The first 6 rows are patterns. Each new row is the sum of 2 different patterns, raised or lowered, with some noise. Before adding, each is slid sideways (what falls off one end comes back at the other) and multiplied by a number that may be negative. Names go in the order of the patterns.
Known rows, each followed by the names of its patterns:
[  8 -13 -19  10   3  -7  -5   3  -1 -15 -14 -25 -12  -9   2  -6   7  -6
  14  12  -4 -20   3   5  19   1   8  11  13 -15  -5   2  12   2 -24   7
   6   8  11  -6 -35   7  -3  -8   3]	K_547
[  5  17   6   6  -4 -10  -5   7 -18   0  10   2  -4   2 -12 -27 -10  21
  11 -24   9  14  -2  -5  -2  -3  -4   6   6  -5 -11 -11  20  -5  16  14
   3   7  17 -17 -10 -15  -2  -8 -12]	K_627
[ 20   5 -10 -11 -17 -18   6  10   1 -17 -15   2   9   5   3  -1  11   4
  -8 -12   0   5   2  -3  -5  -5 -15   5  17   3   5  -6 -17  15   4  13
 -11  25  -2 -29  -1  15   1  13  11]	K_74
[ 11 -30  12   9  -7   5   5   6  -9   6 -21 -14   8  -1  -8  -3   6   3
 -10  -5 -11  -9  28  12  -7   1  -1 -16   6  -9   1   5  -7  -9  -3 -24
  -3   7  -6   8   9   7  -6   3  -1]	K_491
[-19  -6  13  -1  -8   4  -6  15   9 -10   8  10  17   7   7  24 -17 -12
  -6  -4   3   8  22 -23  -4   0  -1   6  -9   7  15   6  -8  -3 -12   8
  17   8  -9  10   0  -7  -7   9 -12]	K_642
[ -8   2 -14 -12   2 -16   4  -6   8  -6   5   9   2  12   1   7  -1 -12
 -24  22  -8 -21   0   8 -15   8   5   2  19   5 -16  -8  -2  -3  23  13
  -4  -7   4   1   4   2   3   2   3]	K_693

New rows, each followed by the names of its patterns:
[  2  -6  21  20  21  35   8 -10   2  18  16  25  13   3   0  13   2   9
  15  19  10   7   0  12   1   3  20  -7   0   2  11   8  23   4   7   9
  17  -3   9  18  -9  15   1 -17   1]	K_74 K_693
[  3 -13 -17  -8  -4 -10 -28  -7  -7   3  -4  -1 -23  -6   4 -18  -2 -11
 -12 -26 -10  -8 -25 -14 -13  -8  -9   2 -47 -10   3  -9 -21   9 -21  -4
  -4 -30 -27   7   1   6  -6 -24 -13]	K_547 K_693
[-14 -33 -19  -5 -23 -17  -6 -24 -47 -29  -8  -3 -27  -4 -12 -12 -22 -24
 -25 -15 -22 -25 -26 -19 -27  -6 -20  -9   4  -8 -19   2 -25 -15 -26 -14
  -8 -39 -22  -7 -15 -11 -16 -12 -38]	K_627 K_642
[  3 -18  16  16 -23 -16  12 -21  -9 -26 -36  -4  -3 -12 -24 -13 -38 -46
  10   9  -8  -7 -16 -19 -34  10  -9  -2 -11  -2  10 -19  -9 -19   4 -15
   6 -22 -35 -19 -13 -21 -16  -2   8]	K_642 K_693
[  2   5  11  -2  20   9  -9  11  10  18  20  -3   5   4  -1  -6  16  29
  13  -1  12  -8   2 -21  -5  23  17  18  23   8   2   1  21  15   1  19
  13   2  11  -1  -4  21  13   9   8]	K_74 K_491
[ 19   2 -10  -1  18  15  -2  15  28  20  -3   6  -6  10  49  29   0  20
  12  -7  14  11   4   4   2  13   9 -15  12  16  17  26  14  25  13  26
  16  27   1  11  12   1  14  18  22]	K_491 K_642
[  3   5  -2 -11 -32  11  -7 -12   7 -16 -12 -12 -13  -4   8 -16  -2  -1
   9  -4  26  20 -12 -26  -5  -9   5   9   5  -8  16 -11 -10 -18 -10  -3
  -7  26   1 -16 -19  25  -3 -14  10]	K_627 K_693
[ 18  24  20  32  30  28  20   4  13 -22   7  26  18  19   2   5  10  28
   4   7  20  23  12   5   8  17  12  13   3   4  30   9  14  31  17   7
  14  -8  29  22  21  -2  35  -5 -14]	K_74 K_491
[ -3  -8 -19 -21 -10 -10 -10  -4 -16  -3  -7 -30   1  14   7   0  -9  -6
  -9 -15  -2 -21  15  -5 -18 -26   2  -9   2   5   1   1  -7 -14 -30 -27
 -12   5   5 -17 -29   1  -1  -9 -11]	K_74 K_642
[  2 -22   5 -11 -17 -12   3   3  -8  -8  10  41 -24   3  13  -9  -1  43
 -13  -1   5 -18 -10  25  23  -6   0 -15  -7   2   8   9  12  18   9   5
  -3   3   2   4   1   0   2  32  -5]	K_547 K_693
[-13 -18 -34 -18 -21 -44 -14   8 -18 -24 -30 -30 -50 -36  -7   5 -38 -10
 -13 -21  -5 -24 -25 -27 -19  -7   5 -33 -26   9 -25  -7   6   1 -18  -3
 -28 -23 -35 -18 -13 -18   6   9  -5]	K_547 K_627
[-15  -7   3  -2   7   6  -2  -3  -9 -11   1  -1 -22   8  18   7 -14 -17
 -11  -7 -17  -9   0   1 -11 -15  -3  -7  -6  -1   4 -21 -11 -26 -31 -15
 -16 -17   3   7   1   6   9   0 -21]	K_547 K_627
[-17  -7 -15  -1  -4  -9  -5  10  12  -6   9   4 -14 -23  -8 -15 -12  -5
  -4 -24 -16  -7   1  14 -31   3  18  -4 -19   2 -22  -7   1 -18 -17  11
  -1 -11 -10 -21 -27 -17  -6  -3  -9]	K_642 K_693
[-14 -12 -22   2   5  -7 -44  -6 -22 -10 -15 -11 -18  11 -15  -4  -9   3
  -1 -34 -21 -13 -11  -1  -9 -34 -13   0 -19 -18  -8 -19 -29   4  12 -10
 -33 -19   7 -30 -34 -29 -18 -17  -9]	K_547 K_627
[ 11  -5   7  16  17 -11   7  26   8  -6  14  -4 -14   1  -8  -3  25  18
  12   4 -14  -8  16  -7   8  10  -3   7   5   7  -3  16 -11   9  22   3
  15   1  14   0   4  -2 -10  -2  12]	K_491 K_693
[ -7   3  -3  -2 -11  27  -4 -10  20   6  -6   9   6   0  14  20 -11  -6
   6  -7  -6  -9  11  15  32 -10 -19   7   7  -8  14   9  -9   7 -17  -8
  21  16   6  26 -16 -16  10   0 -12]	K_491 K_693
[-10 -21  -9  -8   4  -3 -11  -3 -33  -6 -21  -4  -1  -4   8 -16 -28 -20
 -24 -10 -25 -16   2   4 -14 -11 -24 -14  -4  -1 -32  -5  -4 -16 -19  -4
 -31 -45 -24  13  -5 -36  -3  -7  -3]	K_627 K_642
[  0  -6   9  11 -16 -11  -1   3   3  11   0 -20 -23  -2 -25  -2  19  10
 -32  -8 -14 -13 -14 -15   7  12  10   2 -11 -20  -1  18  11 -13  -5  -8
 -12  -9  -6 -16 -12  -1   3  -9 -13]	K_74 K_642
[-20 -10 -12  -7 -10 -19 -26 -34 -35   0 -15  -6 -17 -24 -12   0 -25 -22
 -27 -11 -20 -29 -21  -6  -9 -12 -21 -27 -24 -22 -26  -7  -8 -13 -23 -26
 -16 -32 -15  -9   5 -34 -28  -9  -9]	K_627 K_74
[40 34 15  6 21 36 11 23 32 24 10 32 28  3 21 41 23 15 37 50 15 41 22  0
 21 44 32 32 26 32 50 12 33 26 14 37 49 10  3  0 26 25 18 33 41]	K_627 K_74
[ 10  -2   8  18  22   2  25  14 -23 -10  20  -6 -11  14  12  13  -2   5
   7  27  17  17  16   9  25   4   5  21  -5  -7   1  -7  34   3  17  -8
  -2   1   1  18  -8  30  32   4   0]	K_491 K_642
[-15 -31 -40  -4 -14 -26 -14   1  -9 -23 -29 -43 -28 -17 -21 -18   0 -17
  -1   1 -24 -48 -15   5  13 -26   1   8   0 -30 -18 -11  -3  -7 -33  -9
 -12 -11  10 -22 -38   4 -13 -17   1]	K_547 K_627
[ 12  28   4  20  30   6   5  21   9   5  -4  14   3  14  22  18  24  24
  21   9  14  35 -13   4  16  11  12  20  19 -24   2  28  20  -1  13  28
  22  12   6   8   2  22  28  15  -2]	K_627 K_642
[ -1 -12  -9  -2   4   4 -23 -11 -21 -33 -22 -11 -39  10  -5  12 -12   4
  10 -10 -11 -12  -6  -6 -11 -26   6  -1 -28 -16  -2 -18  -2   6  17  18
 -22 -33   6 -18 -23  15   9 -11 -12]	K_627 K_693
[10 26 37 14  7 26 -1 14 16 18 25 29 23 13 10 31 29 13 38 31 14 14 18 20
 11 23 32 26 13 10 36 19 37 35 33 23 23  6 10 13 32  5  9 16 42]	K_627 K_74
[ -2   0 -13  -5  11  13  12   1   1  -3   4  -5  10 -16 -23  -3   6  -2
   4 -25  -7 -18  -5 -29   7  18  -5 -21  -6   3 -16 -21 -13  -4   7  30
   3  -6  -5  -7   2  14   8 -17  -9]	K_547 K_74
[-22  -2  -8 -11  -4 -16  -9 -26  -4   5   8 -12   3  16  -3  -1  -6 -16
 -26  18  -6 -24 -10  -4  -2  -1  11   7  13   5  -5 -21 -12 -16  14   1
 -14  -6  11   1   4  -5  -8  -5   3]	K_627 K_693
[ -2  -4  -5  38  11   7  -7  -3   0   5  19 -23 -13  14  -5 -13 -16   4
   3  -4  24  17   3   7 -10  -3 -31  10   5  15  -2 -10  -8  -8 -22 -16
  -4  13  13 -10 -26 -10  26 -17  -7]	K_547 K_642
[-24  16  26  29  23  30  32  23   2  10  27   3  27   0  16  26  27  31
   3 -15   4   1  13  17  16   1   1  28  10   5   1  12  38  10  -4  -7
   3  -6  22   2  23  14  23  19   9]	K_547 K_491
[-11 -10 -19 -17 -16   4   5  -4 -21  -3  -2 -20 -16 -21 -13  -2 -19 -21
 -26 -26 -12 -15   4   1 -11 -20  -2 -13 -16  -3  10 -12 -31 -15   6 -15
 -11  -7   9  -5 -11 -23 -34 -29   0]	K_74 K_642
[ -5  23 -14 -14   3  14  -6 -10   9   7  18  12 -12 -28   5  -2   9  10
   4 -12  -9   9   6  -2   0   6   3 -14  -7 -25 -14  -4  -7   0   2   2
   7  13   4 -12  12   6  19   1  -1]	K_547 K_693
[ -5   0 -20 -13   8  16   4 -26  -3 -15 -11  -1   5 -23  -8   0   2   3
  19 -11 -12 -31   1 -35   0  32   0 -25   9 -17 -24 -25  -7   4  15  33
  22 -28 -23  14   5  -1  -5 -10  -7]	K_627 K_74
[-24  -6 -23 -30   8  15   2 -10 -15   1 -17 -29 -23  -2  -1  -2 -12 -14
  22 -12 -20 -15 -13  -6  27   8   2 -19 -18   5  -6  -4 -13  -6  -2  -1
  -7 -12  -2   6  18   9 -17  -5 -16]	K_547 K_627
[  6  -3  -6  -4  -5   2   2  13   5  -9   5  10   0   4  12  -2  -3   9
 -20  -8 -15  -1   3   8 -13  16  18   2  -9   2 -10  -1 -14 -14   3  11
   2   2  -6 -33 -16  15  11 -20   4]	K_627 K_693
[ -4  23   0  -3  15  10 -21   0  21  -1  -3   1  25 -12  -9  -4  -6   7
   1  11  -2   7   7  -3   7   6   4  -7  -2   9   5  10  16 -26   0  15
  -1  14  14  -1   4   4  -7   2   9]	K_491 K_693
[  6  10  -8 -14 -31 -10   2  12 -15 -20 -15   1 -16  -8  -2   9 -15  19
  22  -2   1  -8   7 -15   5 -21 -21   2 -23 -14 -25  -9   1  -2 -11  13
  19  -3 -15   2 -30  10  -4 -23  -8]	K_642 K_693
[ 30   5  -7  16  37  -3  11  25  24   3  25  42  31  22  23  28   9  24
  -5  11  12  -3   8  15   5   3 -23  29  18  10   7  23  10  -8  24  15
  32   9   4  16  -1   5  37  15  18]	K_547 K_642
[  9  -2  -1 -12 -33 -14  -6 -16  -8  -7   5 -29 -13 -11  -2  -7  -3   6
   1  10 -18  -6 -24   1   0 -11 -17 -12  -9 -19 -12   9   3 -41  -7  19
 -10 -21   7 -20  -2  -5 -33  -7  13]	K_642 K_693
[  8   0 -14 -15   6  14  -9   6  -6 -19 -12 -11  11  22  -3  -1 -12   3
 -26 -10  27 -16 -31  -3  -4 -20 -30 -26   3  -3   2   1  -1 -12  -9   0
   7  10 -21 -16 -16 -14 -13  17  -3]	K_547 K_74
[ -8  -7  19   7 -11  -8 -19   1  -2   3 -26  11   4  -3  -7  -8  25   3
  -2 -12 -11  -2  36   4   7   1   4  -6   7  13  -2 -11  -6   0   5   0
   8  14  18  19  13  -7  10   0  16]	K_547 K_642
[-26 -31  -9  -9 -11 -21  -9 -24  -1  24 -13   5  -3  -5 -17 -14 -20   5
 -20 -26  -7  -4 -24   9   5  10  18   1 -27 -14 -17  -9   3  -6 -11  -2
  -8 -13 -19  -8 -13 -15 -17  -7  -4]	K_547 K_693
[-17 -33 -14  10 -13  14  11   6 -20 -16 -15 -10 -25   3   8   2 -36 -25
  -6   9  -3 -24  -5   6   0  -9 -25 -36   2  -9 -17 -12  -8 -32 -19  14
  -3 -10 -17 -22   4 -16  -8 -38   4]	K_547 K_74
[  1  -2  -6  10  30   8   0  -2   6  32   2   3   1  -1   7  42  -9   2
  16  -7   2  15  31  -6   8  19  13  12   8  26  19  21   2  30  -1  -2
   0  18 -17   1  15  28  17   5 -21]	K_547 K_693
[  6  13  23  -1  22  20  19   3   6  10   1  15   0  13   2   7   4   7
  17   6   7  16   6  -2  27  11  10  20  14  -7  20   4   6  10  10  -5
  -4 -10  15  14   0  18  12  23  11]	K_491 K_642
[ 25   3 -13 -15  21 -16 -31 -29  19 -14 -25  -4  -4 -27   6   7   5  -5
   2 -36 -26 -12 -15   1  20  -2  -1  -2   0   7  -9 -18 -10  -9 -11   4
 -16 -24  10 -24 -12 -14   5 -15   8]	K_627 K_693
[-15   3   7 -12  -3   6   5 -23 -13 -12  -4  15 -13  -6  -1  -1 -11  -6
 -37   0  -4 -16 -12  -3 -31 -22   6  -8  -5  -3   1 -11 -14 -16 -16 -36
  -4   2 -16   3  -7   8  -3  -6 -35]	K_547 K_491
[ 52  21  24  21  13  -2  34  -1   1  17  25  11   8   2  11  40  23  17
  36  36  30  28  25  53 -25  17  22   8  27  32  45 -11  21   0   6  32
   9  19  31  30  14   7   3  16  28]	K_491 K_642
[ 30  30   7  12   8   3  25  27  -2   8  25  15  13  16   6  -6   8  24
  23 -15  12  26   1  12   8  16   6  21  24  10  14   5  33   7  18   8
  31  13  12   1  11  -9  17  10   6]	K_627 K_693
[-18  -2 -34  -7   8  -7 -23 -14 -32 -28  -7  11 -12 -23  -6  -7 -19 -10
 -25 -30 -20   2  -8 -22 -18 -26  15 -10  -8   5  -2   7   7 -20  -1 -38
 -24 -24 -25  -7   7  11 -27 -20 -22]	K_627 K_642
[ 22 -14  -8   9   1  15   9 -15  -6 -10 -20 -18 -15   8  10 -19   4  -5
 -10  -2  -5 -50   0   1 -11  -7   2 -27 -45  -7  16  -1 -32   4   5 -20
 -22 -28 -19 -17   1  -5  -5 -21  -5]	K_547 K_627
[ -2   7  11  18  16 -29  -1  -1  -6   3  11 -11  21   9   9  10  15  14
  17  -4  -5   4   0   3   2   4  13   5 -11  25  -2  -4  17  17   7 -13
   4  15  14   5  -1   8  10   8   2]	K_627 K_491
[-2  2 33  6 -6 16 16 18 27 35 -5 16 34 25 20  6 16 -3  1 -1  6 10 36 27
 32  2 15 30 16 -4  9  7 18 23 19  7 38 14 15 21 17 25 24 45 19]	K_627 K_693
[-14  -3   2   5 -18 -28 -37 -31 -29  -3  -6  -3 -27 -10   3  -5 -22  -5
  -7  14  -7  -9  -9   1 -17 -11  -9  -3 -11 -40  -1   8   0   3 -19 -50
   7  -8  -5 -16  16 -21 -46  -2   4]	K_547 K_74
[ 12  10   4   6  11  39  32   8  18  11 -10   2  20   7   3   6  10   0
  -3  14  21  21  23  10  15   5  13  28  32 -17  18  24   7  20  19  21
   7  20 -11   2  10   4   7  -1  21]	K_491 K_693
[  7  16  -6   8 -23 -26  18   2   2 -12  24   1 -32  -6   1  -8  33  18
   9   4 -10 -22  -8 -22   4  11  -6 -21 -15 -20   4   9  -3   5  16   8
 -12  -8  -1  13 -25   6   3 -11  -8]	K_74 K_491
[-22 -33 -29  -1 -17 -30 -25 -15 -15 -28 -18 -44 -44 -30 -22 -19   1 -38
 -12 -21 -14 -59 -16  10  -3 -32 -13 -21 -18 -50 -28  -9   0  -3 -23 -19
 -22 -14   4 -12 -51 -21 -26 -29 -16]	K_547 K_74
[28 38 19 24 25 15 52 32 38  8 46 12 -2  8 24 23 47 27 33 10  9  4 -4 -6
 36 32 19 -5  5 39 23 19 16 10 34 49  7 11 26 22 16 27 30  7  3]	K_547 K_74
[  4  16  14   2 -10  19   6  14  18  -2   5  24 -11  -7 -15   0  -4 -17
  19  25  14  12   1  -6 -11  24  -4   6  13   3   9   3 -11 -16   4  21
  20 -15   1  10  10  -4   4   7   7]	K_627 K_642
[ 15  26 -11   7  16  27  27  24  20  27  25  39  28   9   8  23   2  21
  20  18  24  32  10  -9   9  41  34   2  40  29   4  12  15  23  31  13
  22   5  20 -10  40  39  34  20  23]	K_627 K_74
[ 11  -3 -28 -13   9 -24   0   7   6   2  -1  -5 -21  10   4   6   6 -20
   8 -17 -21  -8   0 -12  17   0  -3  -7  10  -1  -5  -9  -2 -13  10  17
   6 -15  10   4 -11   1  -9  -9  14]	K_627 K_642
[  1   5 -14  -5 -24 -18  -1  -9  -4   7   5   1 -17 -21 -25  -7 -22  -2
   1   4 -10  10  -3 -27 -26  16  10  -7   4  15   5   3 -16  -9  -4  11
   4 -25  -6  -6  20   1   5 -19   5]	K_547 K_627
[ -8  13 -12  -7   9  -4   8   8 -16 -12   0  25  11 -11  23  -4 -11  -8
  -5   0   3  19 -13  -7  -7  -9  17 -11  15  19   5  -2   8 -19  -1   2
   5 -12   0   3   5  -1  11 -12 -21]	K_627 K_642
[ 11  15  18  26  24  -3 -13   7  13  20  24  16  12  31   8  -5  11  19
  12  21  34  18 -17   5  45   7   3  11   6  24  18  24   0  23  15   4
  22   3  18   6   6  21   9 -11  21]	K_627 K_74
[ 15   6 -31 -29  18 -10 -22  -9  -1  -6 -15 -15 -29 -20  -9   2  -3 -16
  -8  -7  -7 -12 -27 -17   9  15   5   1   8  12 -22 -23  -9  -2  -2 -17
   2  -7  13   1 -19 -34   1 -10  -4]	K_547 K_627
[  3   3  14   4 -10   8   4  12 -23  14  17   3 -15  42 -15 -11   7 -18
  -7  10  16  -2  24  -3 -16   5  15   1  -5  -5  10   3  10   8 -18 -12
  19  11   0  31  -7  14  -6   2   4]	K_491 K_693
[ 11  18  25  19   4 -12   1  -2  -1 -15  -9   7  14   4   6 -15  -9  -8
  -7 -15  18  -4  -8  -6  -8  16 -17 -11 -13 -25  16  42  -3   4   6  -9
 -20  26  21 -10  -3   3   9  -7  -9]	K_547 K_642
